The rows come from 4 hidden closed curves, with some noise, and rows from the same curve form a group. Each curve winds through 8 dimensions. The rows are also pushed far along 4 directions, which tell nothing about the answers.
Some rows, each with its group after it:
[-11   9  13 -14 -14  14   7   3 -18 -12 -21  28   3  15  -9   7  29]  (2)
[  3   4 -16   8  10  31  18  11  17 -32  32  18   4  -6  -3  -5  16]  (2)
[ -7  11 -12 -13  -9  -9 -18 -18  -2  15  -8 -25  -1   1  -5 -10 -10]  (1)
[-14  -2  -8  -7  13  23   0   8 -16 -29   3   1  -8 -15  -2   0  12]  (1)
[  9  -8 -19  -9   6  -3 -12  13   2  20  10  -1   2   9   2  12 -22]  (1)
[ -8   2 -43  24  12  59   5   4 -14 -49  42  26   5 -18  14  -6  19]  (1)
[-37  16  26  10 -22 -12  39 -35 -11   2  11  20  16  49 -50 -32  20]  (0)
[-26  -6 -11  35  21  54  35  15  19 -38  24  32  10   6   5 -37   8]  (3)
[-16   3 -24  24 -16   0  27 -27  23  17  16 -30 -69 -31 -39  -3 -16]  (3)
[ -5 -22 -22  14   8  30 -15  20  -6 -25 -17   7  10 -25  19  -9  12]  (0)
[-18  11   4  18 -39 -22   7 -23  -6  28   3   9  -4  45 -12 -16  10]  (3)
[ 13  -7   1   3   7 -14  -7 -13 -14   7   6 -15   3 -26   2  17   4]  (2)
[-16 -13  22  -1   1  22  22  10   0  -1 -45  33   3   9 -19  11  39]  (2)
[ -3  24 -14 -17 -13  -2  11  -9   2  -7  25 -12  -8   3 -11 -13 -17]  (0)
[-15  -6  -5  -9  -1 -12  -9 -14 -15  15  -9 -13   2   8 -14 -11   9]  (0)
[  5  26 -48  -3  13  49 -14 -10  -5 -22  54  22  31  14  32 -24   9]  (0)
[-15  21  10  18  -1   6  33 -20  -9  -5  40  21   8  22 -21  -4  17]  (2)
[ 15  -9   1 -21  -3 -19 -20  19  -9   3  -1  -8  45   7  30  -8  -5]  (2)
[ 21  13 -34 -15 -26 -27  -5 -25  -1  16  34 -25  -8 -12 -12 -11 -47]  (0)
[ 32  -4  -1 -21  17  11 -14  19  21 -30   2   3  11 -23  25   7   6]  (2)
[-18   9  22  13   1 -11  41 -15   8  14  17  -2 -28   1 -42  14  17]  (2)
[-31 -11 -30  41 -34   5  18 -17  -4  25   7 -30 -54 -30 -37  12   1]  (3)
[  5 -10  23   7  -6 -24   4  -9  12  33 -45 -42 -57 -54 -26  37 -21]  (3)
[ 26 -39  18  -8  34  18   3  39  16 -38 -26  13   6 -33  -5  19  -3]  (1)
[-18  30  -2   7 -31   0  16 -22  11  14  -5  -8 -17   2 -15  -8   2]  (1)
[  9   0   1 -16 -11   8 -10  -3  -2  -4 -23  16   3  22   5  -6   4]  (2)
[ 19   9 -54 -22  -4   1 -31  -8  10   3  46 -28 -10  -2  29 -11  -8]  (0)
[-22 -13  14  10  -2   4   7  -2   7  12 -48 -13 -22 -26 -35  14  20]  (1)
[  4  -3 -22  13  -8  11  -7  10 -12   2  16  21  36   8   9 -11 -23]  (0)
[-44   7  57   5  -3 -28  45  -5 -20   7  -2  37  21  82 -31 -16  39]  (3)
[  8  -9 -32  -7   0  14  -5  21  23 -17  24 -10  10 -14  14  -8   6]  (2)
[-10 -20 -22  20   4  23  16  25  14   6   5  10  -9  -4 -27  12  -5]  (1)
[ 10   1   1   5  -1   9   5   5  30 -16  13   4  14   5   9 -21 -15]  (3)
[-37  24   6  12 -19   3  20 -24  -8  18  -6   3  -1  23 -33 -16   1]  (1)
[  0   5 -17 -13   5 -26  -9 -11  10  27  19 -46 -37   1  -2  -9 -28]  (0)
[  2  11  37   9  -4  13  17   3   3 -19  -2  41  33  26   1   2  17]  (3)
[-14  -9 -16  -6  -2  -7 -16  -7   0  10 -11 -36  -6 -18 -16   4  -5]  (0)
[  7   1  39 -14   0 -17  15  11   4   2 -15  22   9  25 -16  22  20]  (1)
[ -5 -18 -10  -3  26  34 -13  32  -2 -16 -13  22  22   2  10   3   7]  (1)
[  1 -43  11   8  36  39   3  35  13 -34 -35  11  16 -40 -21  22  12]  (3)
[ 41 -10  -9 -10  23  39 -25  23  24 -47 -10   8  12 -56  35  19  -4]  (3)
[ 14 -18 -34  -6  19  24 -18  26  12  -6  15   8  18  -4  10   0 -19]  (1)
[  6  14   5 -10 -22 -40  -4 -14  10  15  -4 -17 -20  17  14 -23 -14]  (3)
[ 16   4  29 -14 -18 -22 -17  -8  17  13 -54 -10   1 -11  10  17  19]  (1)
[-36 -13 -50  49  13  74  46  15  37 -47   8   9 -63 -57 -24 -17  14]  (3)
[-18 -11 -31  19 -19  -1   8   4   2   6  24 -25  -5  -7 -21 -13 -15]  (2)
[ -4 -24   7  14  -8 -12  11  -3   5  20 -14  -8  -5 -16 -16  13  18]  (2)
[ 13  16 -18  -7 -43 -24 -17 -30  -3  24  -2 -34 -42  -8   8  -6 -29]  (2)
[ 16 -12  26   8  -4  -3   3  12   4   8 -15  35  46  13 -12  19  11]  (0)
[ 19   8   9  18 -23 -19  -4 -20  13  18   5 -12  -3  -7   9   3  -5]  (0)
[-22   0   8   1  -1 -12  -8  -6 -15  19  -5 -10  20  30 -17  -4   2]  (0)
[-18 -21 -37  38  -5  10   2 -16   4   7  31 -15 -20  -8 -37   1   0]  (2)
[ -4  -8 -42  18  24  37 -19  -4  -8 -12  29   2  -8 -19   3   9   9]  (2)
[  5  27  42 -18  -6 -27  -5 -18 -13  27 -15   4  11  21  10  16  16]  (0)
[ 11  -2 -19 -19   0 -12 -27 -15  20 -10   7 -53 -15 -26  -1 -14 -13]  (0)
[-13  -9   3  13  17   8  10   6   3   8  -3 -12 -32 -13  11   7  11]  (3)
[  9  -5 -29 -28  18   4 -35   5   4  -3   5   0  14  23  11  -9   0]  (3)
[ -3  -5 -28 -15  29  35 -21  11  -1 -20  17  33  37  40  10 -20  15]  (3)
[  0  10  17  10  -7  -3  18   0  -4   1 -11  -1 -23 -20   4   2 -27]  (1)
[-12   1 -25 -11  20  21  -1 -10  -3 -27  28 -10  -6  -3  -8 -24  -1]  (1)

New rows. What belongs after each?
[-22 -12  -7   8  19  20   0  16  -1 -13  -7   8  -1   3 -29  -2 -15]  (2)
[  3  -3  -3  27  -4   8  13  -1  -2  10  16  10 -22   0  12  13   6]  (1)
[ 23 -14  32 -15   7 -18  -5  18   6   1 -41   0 -21 -31  -1  50  22]  (1)
[ -9   4  -7 -17 -15 -43  -1 -22  -5  20  21 -27 -14  33 -21 -16 -12]  (3)
[ 12 -25  -3  10  27  31  -9  23  20 -19 -22  -7  -4 -48  18   6 -14]  (3)
[ 39   3 -53 -26  18  26 -41  25  16  -8  31  -4  15  -9  48  -3 -33]  (1)
[  2 -16  18   8  11  -3   6  17  23  -5 -25 -13 -22 -25  14  -2  -6]  (3)
[ 13 -12  15  -6  -2 -31 -19  -2 -17  14  10 -17   9  16  25  11  19]  (3)
[ 21  -6  -1 -27 -12 -16 -28  10   2 -13  -9 -10  13   4   8  -3 -14]  (2)
[-25   0 -36   5  -4  20   9 -25  -6 -15  22  -9  -4  -5 -27 -29   7]  (0)
[  3  -2 -39  -1  37  37 -29  -5 -10 -24  56  23  40  38   6 -22  -9]  (2)
[-12  -6 -29  21   5  16  11 -10 -12 -16  58  -3  -9   5   4  -9  20]  (3)
[-43  32  25  17 -37 -16  35 -29 -16  30  -7   6   6  39 -44 -15  -9]  (1)
[-15 -20  18   6   8 -13  13  12  -7  -4  -2  -9  -5   6  -6   2  17]  (3)
[ 18 -29  15  -7  43  21 -27  32  -2  -5 -58  -2  -3 -46  35  34   7]  (3)
[-30  -7  14  11  -9  -8  12 -18  10   6 -19 -28 -16  -6 -42  -1  20]  (0)
[ 23 -44   0  -6   8 -15  -6   6  38  -2 -46 -59 -74 -83 -19  31  -3]  (1)
[ -6   3  17  19  -3   0  -4  -6 -19   6 -27   4  -9 -13   4  14  -9]  (2)
[-26   2 -53  24  14  70  11   7  -8 -29  32  27  -6 -12  -1  -5  32]  (2)
[-20   1   5  15   9  -5  27  -5   5  12   8 -16 -46  -6  -2   2  12]  (3)
[ -2 -11  -4  18   5  -1  11 -11  -6   6   2 -14 -18 -39 -19  23  13]  (2)
[ 19  15 -18 -15 -12 -19 -15  -1  14  34  29 -14  -8  20  17  -1 -29]  (1)
[  9 -19  39 -27  16 -34  -8  16  -5  -4 -34 -10   0   0  12  15  17]  (3)
[ 28 -15  -6 -21   2 -23 -25 -12  17  -6   9 -34 -10 -11  14 -13 -17]  (1)
[ -1  -4  18  -9  -2 -18  -4 -15  17  -4 -14 -33 -11  -7 -19  -5   7]  (0)
[  9   2   4 -20 -19 -21 -13  -1   0  29 -18  -8  -1  17  23  -3   5]  (2)
[-12  23 -10   7 -21  10  24  -3  22   5  10   4 -22  -1 -24   7  12]  (1)
[ 32   3   0  -6   4 -11 -23   3   4  16   7   0  -2  -3  39  17  -6]  (1)
[-16  -9  41  18   9   8  32  -5  15  -8 -30  20  -9   8 -26   3  34]  (1)
[-33  11  -7  27  -4  20  25  -1 -24   5  27  22  -5  29  -5 -12   0]  (1)
[ 16  -4  23   7  -7 -10  -5   2  17 -13  -8  -2   9   4  25 -10   3]  (0)
[  7  38  -1 -17 -11  12 -16  -5  -7 -17  10  21  46  23  31 -24 -14]  (1)
[-22   4  15  32   6  30  40  16  22  -8  12  54  28  48  -8 -22  21]  (2)
[-39  -9 -10  29 -14   4  44   0  -5  18   0 -21 -33 -39 -43  10  -4]  (2)
[  4  -7 -21 -21  16 -14 -25   3  -6  15   7 -23  -7   7  13  -9 -19]  (0)
[ 22  22  -7 -24  -7 -30 -26 -14   6  -2  19  -7  18  39  48 -42 -25]  (3)
[ 19  12 -39 -12 -28 -17 -25 -14  18   2  13 -44 -32 -26  23 -19 -40]  (3)
[-31  21  -2  26 -36  -2  23 -18  -1  10  14  23  -1  48 -15 -30   6]  (3)
[ 23 -15 -15 -19 -23 -47 -38 -18  15  22  -2 -45 -20   4 -10   0 -28]  (2)
[-33  19  -1  43 -41  -8  60 -30  -2  41  15   1 -51  -7 -56   4 -16]  (0)
[  7   3 -10  27  -8  21  16 -13  14   8  -4   8 -23 -46 -13  17   5]  (0)
[-24  19  23   3 -12 -33  38 -16   5  32  36  -3 -13  50 -35  -4  17]  (2)
[  3  -1  11 -10 -11 -17  19   6  17  10  -1  -7 -30  -5 -28  23   3]  (1)
[-13  10  75  21 -35 -50  27 -16   3  23 -22  13  16  55 -14  -7  23]  (0)
[  6 -17  42   5   7  -8 -10  11 -23  -1 -42  14  32  -9  -1  31   7]  (3)
[ 23  10  17 -24   0 -26 -10   2   1   6   5   4  11  17   7  17   3]  (1)
[-14  -5  -9 -25  -5  -4   4  10  -5   9 -28 -29 -33 -27 -25  12 -10]  (2)
[ -8   0   2  30  -6   2  23   6   7  14  -7   5 -30 -13   2   5 -12]  (0)
[-22 -16 -23  21 -21  17  27   3  21  25 -16 -17 -57 -29 -25   6  18]  (2)
[  3  -6  20  -7 -15 -19   1   0  17 -11 -32 -25 -23 -28   0   2   8]  (0)
[  7 -23 -21  -6  33  51  -3  43  16 -31  -4  21  16 -29  23  12  38]  (2)
[ -8 -23  47  -9  21  -7 -11  28 -10  16 -71   1  11 -17  -8  41  18]  (0)
[ 13 -19   0   2   2 -15 -28   5 -15  10  -3 -17   9  -5  27  14  12]  (3)
[ -5  12 -23 -23   8  -6  -8 -24 -12 -14  38 -23   0  14  -3 -31 -17]  (1)
[ -1  -4  -3   4  32  14  -5  18  13  -4  -4  -5 -15 -13   2   4 -26]  (2)
[  0 -23 -33  17  -2  30   7  18  33  -4  -1  -3 -15 -31   4  -4  10]  (2)
[ -4 -10  10  20  18  30 -11  15  -9  -7 -38  20  -6 -23  14  20   5]  (2)
[ 13  -6  31 -12  47  18 -26  22 -14 -17 -13  45  52  31  27  19  34]  (2)
[  6   1  17  16  -8  15   4  -1   8 -11 -10  32  15   2   8  12  38]  (1)
[  4 -17  -9  14  21  13 -29  13 -15  -5 -12  -5  12 -22  13   7 -23]  (2)
[  0 -18  -7  18  23  31   3  16  21 -21  -3  -4  -4 -27  11  -6 -10]  (3)
[-32  -1 -51  21  -6  40  12 -12  17   0  -7 -37 -57 -65 -40  -2  -7]  (1)
